The rows of each matrix lie in a flat space through zero, up to rounding. After each matrix: how many dimensions does the smallest such space have?
In the rows, 128 means zero.

[[133  83 114 137 148 133 134 132 154 120 102 156 119  99 127 143 157 149
  134  91 137 111]
 [ 83 126 120 134 131 158 127 148 172 155 120 148 124 128  80 120 154 164
  155 107 130  84]
 [114 120 150 137 116 159 117 180 125 100  67 116 122 140 158 133 138 105
  174 141 150 143]
 [137 134 137 115 108 140 102 150 132 127  93  84 171 159 168  92  90  98
  121 147 125 172]
 [148 131 116 108 171 125 136 147 124  97  88  90 106 165 174 156 116 112
  136 160 105 188]
 [133 158 159 140 125 146 135 171 137 163 193 139 115 122 105 130 140 136
  116 119 134  96]
 [134 127 117 102 136 135 120 141 143 118 111 102 144 160 133 120 124 123
  125 126 118 149]
 [132 148 180 150 147 171 141 235 148 148 175 129  85 120 110 155 164 132
  141 117 143  92]
 [154 172 125 132 124 137 143 148 125 145 143 145  66 100 120 153 117 146
  144 139 111 147]
 [120 155 100 127  97 163 118 148 145 170  96 106 134 129 130  97 102 150
  138 109  90 177]
 [102 120  67  93  88 193 111 175 143  96  84  99  90 135 138 103 144 144
  167 103 109 150]
 [156 148 116  84  90 139 102 129 145 106  99 147 148 162 158 109 110 110
  145 143 154 150]
 [119 124 122 171 106 115 144  85  66 134  90 148 128 108 169 148 132 125
  146 115 118 178]
 [ 99 128 140 159 165 122 160 120 100 129 135 162 108 151 141 181 177 135
  152 128 135 120]
 [127  80 158 168 174 105 133 110 120 130 138 158 169 141 222 139 135  99
   93 157 165 111]
 [143 120 133  92 156 130 120 155 153  97 103 109 148 181 139 135 137 110
  133 135 139 140]
 [157 154 138  90 116 140 124 164 117 102 144 110 132 177 135 137 141 104
  131 121 135 151]
 [149 164 105  98 112 136 123 132 146 150 144 110 125 135  99 110 104 145
  116 116  97 153]
 [134 155 174 121 136 116 125 141 144 138 167 145 146 152  93 133 131 116
  126 149 159  85]
 [ 91 107 141 147 160 119 126 117 139 109 103 143 115 128 157 135 121 116
  149 195 156  91]
 [137 130 150 125 105 134 118 143 111  90 109 154 118 135 165 139 135  97
  159 156 173 122]
 [111  84 143 172 188  96 149  92 147 177 150 150 178 120 111 140 151 153
   85  91 122  95]]
	11

[[151  90 150  88  96 165 133 123 109 152 143 139 130 110 178 125 156 147
  101  67 127  83]
 [ 90 149 109 145 160 117 133 126 116 117 145 126 116 145 117 122 110 114
  153 173 128 167]
 [150 109 186 112 117  73  92 124 110 106 133 140  70 102 132 131 152 121
  175 116 143 137]
 [ 88 145 112 143 134 151 149 121 132 119 138 146 145 167 137 136 121 130
  106 149 128 138]
 [ 96 160 117 134 169 139 140 136 118 148 140 123 130 146 131 109 114 127
   90 132 121 161]
 [165 117  73 151 139 125 100 142 147 152 122 127 120  92 129 155 114 109
  167 153 117 148]
 [133 133  92 149 140 100 119 145 137 127 130 102 114 118  77 125 105 106
  189 168 129 151]
 [123 126 124 121 136 142 145 144 121 148 140 125 124 128 127 143 143 113
  131 113 129 131]
 [109 116 110 132 118 147 137 121 136 128 124 146 157 162 142 149 129 118
  131 140 121 122]
 [152 117 106 119 148 152 127 148 128 174 119 118 138 109 140 151 136 113
  113 116 111 140]
 [143 145 133 138 140 122 130 140 124 119 135 113  95  98 105 135 128 136
  130 145 139 146]
 [139 126 140 146 123 127 102 125 146 118 113 177 111 139 161 181 142 130
  105 147 129 155]
 [130 116  70 145 130 120 114 124 157 138  95 111 183 148 103 124  94 104
  164 164 103 127]
 [110 145 102 167 146  92 118 128 162 109  98 139 148 158  99 161 116  88
  168 174 122 159]
 [178 117 132 137 131 129  77 127 142 140 105 161 103  99 171 167 131 145
   92 142 118 158]
 [125 122 131 136 109 155 125 143 149 151 135 181 124 161 167 163 146 134
   77  96 132 130]
 [156 110 152 121 114 114 105 143 129 136 128 142  94 116 131 146 144 129
  134 113 134 134]
 [147 114 121 130 127 109 106 113 118 113 136 130 104  88 145 134 129 121
  181 144 131 129]
 [101 153 175 106  90 167 189 131 131 113 130 105 164 168  92  77 134 181
   32  71 145  65]
 [ 67 173 116 149 132 153 168 113 140 116 145 147 164 174 142  96 113 144
   71 107 137 112]
 [127 128 143 128 121 117 129 129 121 111 139 129 103 122 118 132 134 131
  145 137 140 131]
 [ 83 167 137 138 161 148 151 131 122 140 146 155 127 159 158 130 134 129
   65 112 131 156]]
	10

[[117 130 128 139 142 133 112 137 129 131 119 110 119 148 122 134 122 126
  107 128 104 119]
 [130 129 129 129 129 128 124 121 129 131 130 129 133 117 130 122 121 115
  129 125 138 137]
 [128 129 118 112 131 156 149 142 137 118 120 127 126 135 128 143 145 165
  126 136 114 102]
 [139 129 112  89 123 173 175 138 142 111 123 145 137 113 136 145 156 184
  145 141 133  98]
 [142 129 131 123 118 118 129 102 127 135 140 147 147  87 137 109 114  96
  149 121 171 159]
 [133 128 156 173 118  19  36  62  78 164 168 170 108 120 124 108  69  14
  155  96 162 222]
 [112 124 149 175 129  36  46 109  80 147 150 146  74 192 109 145 104  84
  127 111  89 165]
 [137 121 142 138 102  62 109 103  98 134 156 169 111 133 127 127 126 108
  164 119 143 164]
 [129 129 137 142 127  78  80  98  98 142 148 161 102 142 123 138 107  94
  145 115 126 163]
 [131 131 118 111 135 164 147 134 142 122 119 124 138 115 132 132 134 147
  125 133 131 112]
 [119 130 120 123 140 168 150 156 148 119 108  96 136 136 126 131 140 156
  103 138 109  94]
 [110 129 127 145 147 170 146 169 161 124  96  56 151 133 124 106 130 129
   75 136 110  95]
 [119 133 126 137 147 108  74 111 102 138 136 151  87 167 117 163 111 121
  126 120  91 136]
 [148 117 135 113  87 120 192 133 142 115 136 133 167  81 143  91 154 138
  159 135 183 134]
 [122 130 128 136 137 124 109 127 123 132 126 124 117 143 123 135 120 122
  119 126 113 128]
 [134 122 143 145 109 108 145 127 138 132 131 106 163  91 135  81 121  87
  128 124 172 152]
 [122 121 145 156 114  69 104 126 107 134 140 130 111 154 120 121 125 106
  131 122 120 148]
 [126 115 165 184  96  14  84 108  94 147 156 129 121 138 122  87 106  49
  140 110 151 191]
 [107 129 126 145 149 155 127 164 145 125 103  75 126 159 119 128 131 140
   82 135  89  95]
 [128 125 136 141 121  96 111 119 115 133 138 136 120 135 126 124 122 110
  135 123 130 145]
 [104 138 114 133 171 162  89 143 126 131 109 110  91 183 113 172 120 151
   89 130  59  94]
 [119 137 102  98 159 222 165 164 163 112  94  95 136 134 128 152 148 191
   95 145  94  65]]
	4

[[102 135 120 113 145 103 141 152 130 135 159 133 124 147 137 137 106 103
  125 119 123 160]
 [135  71 120 136 128 118 113  92 151 170  88 142  45  90 182 102 105 113
  100 181  85  95]
 [120 120  58 182 148  82 195 113 166 149 157 113 119  82 113  97  75  59
   92 174  44 128]
 [113 136 182  69 126 148  81 156  96 120 128 145 125 180 153 161 155 168
  153  84 195 152]
 [145 128 148 126 113 140 105 137 131 117  96 132 129 130 131 127 136 135
  138 125 130 124]
 [103 118  82 148 140  70 159 156 169 146 138 138 125 115 142 114  72  59
  122 154  76 139]
 [141 113 195  81 105 159  52 145 113 122  70 153 100 158 171 144 157 170
  153 108 175 123]
 [152  92 113 156 137 156 145  42 119 158 127 108  64  74 131 102 140 152
   80 175  95  86]
 [130 151 166  96 131 169 113 119  83 111 154 118 141 160 111 153 172 182
  134  88 184 144]
 [135 170 149 120 117 146 122 158 111  90 135 120 190 158  90 147 153 148
  156  86 164 148]
 [159  88 157 128  96 138  70 127 154 135  35 152  85 109 174 110 127 131
  138 157 113  89]
 [133 142 113 145 132 138 153 108 118 120 152 110 151 118  96 126 140 139
  121 126 129 123]
 [124  45 119 125 129 125 100  64 141 190  85 151  26  82 204 106 121 142
  102 190 116  62]
 [147  90  82 180 130 115 158  74 160 158 109 118  82  62 134  87 102  99
   89 193  55  85]
 [137 182 113 153 131 142 171 131 111  90 174  96 204 134  53 135 147 136
  133  99 136 148]
 [137 102  97 161 127 114 144 102 153 147 110 126 106  87 135 103 108 105
  110 169  85  98]
 [106 105  75 155 136  72 157 140 172 153 127 140 121 102 147 108  77  67
  122 165  79 117]
 [103 113  59 168 135  59 170 152 182 148 131 139 142  99 136 105  67  50
  128 166  71 118]
 [125 100  92 153 138 122 153  80 134 156 138 121 102  89 133 110 122 128
  105 164 108  93]
 [119 181 174  84 125 154 108 175  88  86 157 126 190 193  99 169 165 166
  164  56 201 174]
 [123  85  44 195 130  76 175  95 184 164 113 129 116  55 136  85  79  71
  108 201  56  70]
 [160  95 128 152 124 139 123  86 144 148  89 123  62  85 148  98 117 118
   93 174  70 105]]
	5

[[127 126 134 124 123 125 122 124 134 129 127 126 126 129 134 125 133 122
  130 131 125 130]
 [126 129 146 119 116 132 117 126 138 131 128 108 116 133 137 123 137 116
  128 133 126 133]
 [134 146 141 149 108 156 142 152 102  90 145  91 150 117 137 152 109 114
  106 102 142 113]
 [124 119 149 118  98 111 107 110 151 119 129 124 137 126 164 125 143  96
  132 131 111 133]
 [123 116 108  98 180 118 120 118 148 199 103 155  67 153  79  91 146 175
  153 169 129 150]
 [125 132 156 111 118 140 112 130 143 143 126  92  97 140 131 116 142 118
  128 140 130 138]
 [122 117 142 107 120 112 105 109 157 147 119 130 109 137 141 110 149 116
  140 146 114 141]
 [124 126 152 110 118 130 109 123 148 144 124 104 102 139 135 114 144 117
  132 142 124 139]
 [134 138 102 151 148 143 157 148  95 114 135 138 146 119 104 145 103 151
  118 111 143 114]
 [129 131  90 119 199 143 147 144 114 189 110 148  73 148  51 106 122 198
  140 153 150 138]
 [127 128 145 129 103 126 119 124 135 110 134 115 141 123 154 134 132 103
  124 121 122 126]
 [126 108  91 124 155  92 130 104 138 148 115 194 136 127 118 117 133 150
  147 141 114 132]
 [126 116 150 137  67  97 109 102 146  73 141 136 189 106 203 146 135  65
  123 107 100 119]
 [129 133 117 126 153 140 137 139 119 148 123 127 106 135  97 122 123 154
  129 135 140 130]
 [134 137 137 164  79 131 141 135 104  51 154 118 203  97 178 169 106  84
  104  83 124 102]
 [125 123 152 125  91 116 110 114 145 106 134 117 146 122 169 132 138  90
  126 123 113 128]
 [133 137 109 143 146 142 149 144 103 122 132 133 135 123 106 138 110 149
  121 117 141 119]
 [122 116 114  96 175 118 116 117 151 198 103 150  65 154  84  90 149 170
  152 170 128 151]
 [130 128 106 132 153 128 140 132 118 140 124 147 123 129 104 126 121 152
  131 131 134 127]
 [131 133 102 131 169 140 146 142 111 153 121 141 107 135  83 123 117 170
  131 135 144 128]
 [125 126 142 111 129 130 114 124 143 150 122 114 100 140 124 113 141 128
  134 144 127 139]
 [130 133 113 133 150 138 141 139 114 138 126 132 119 130 102 128 119 151
  127 128 139 126]]
	3
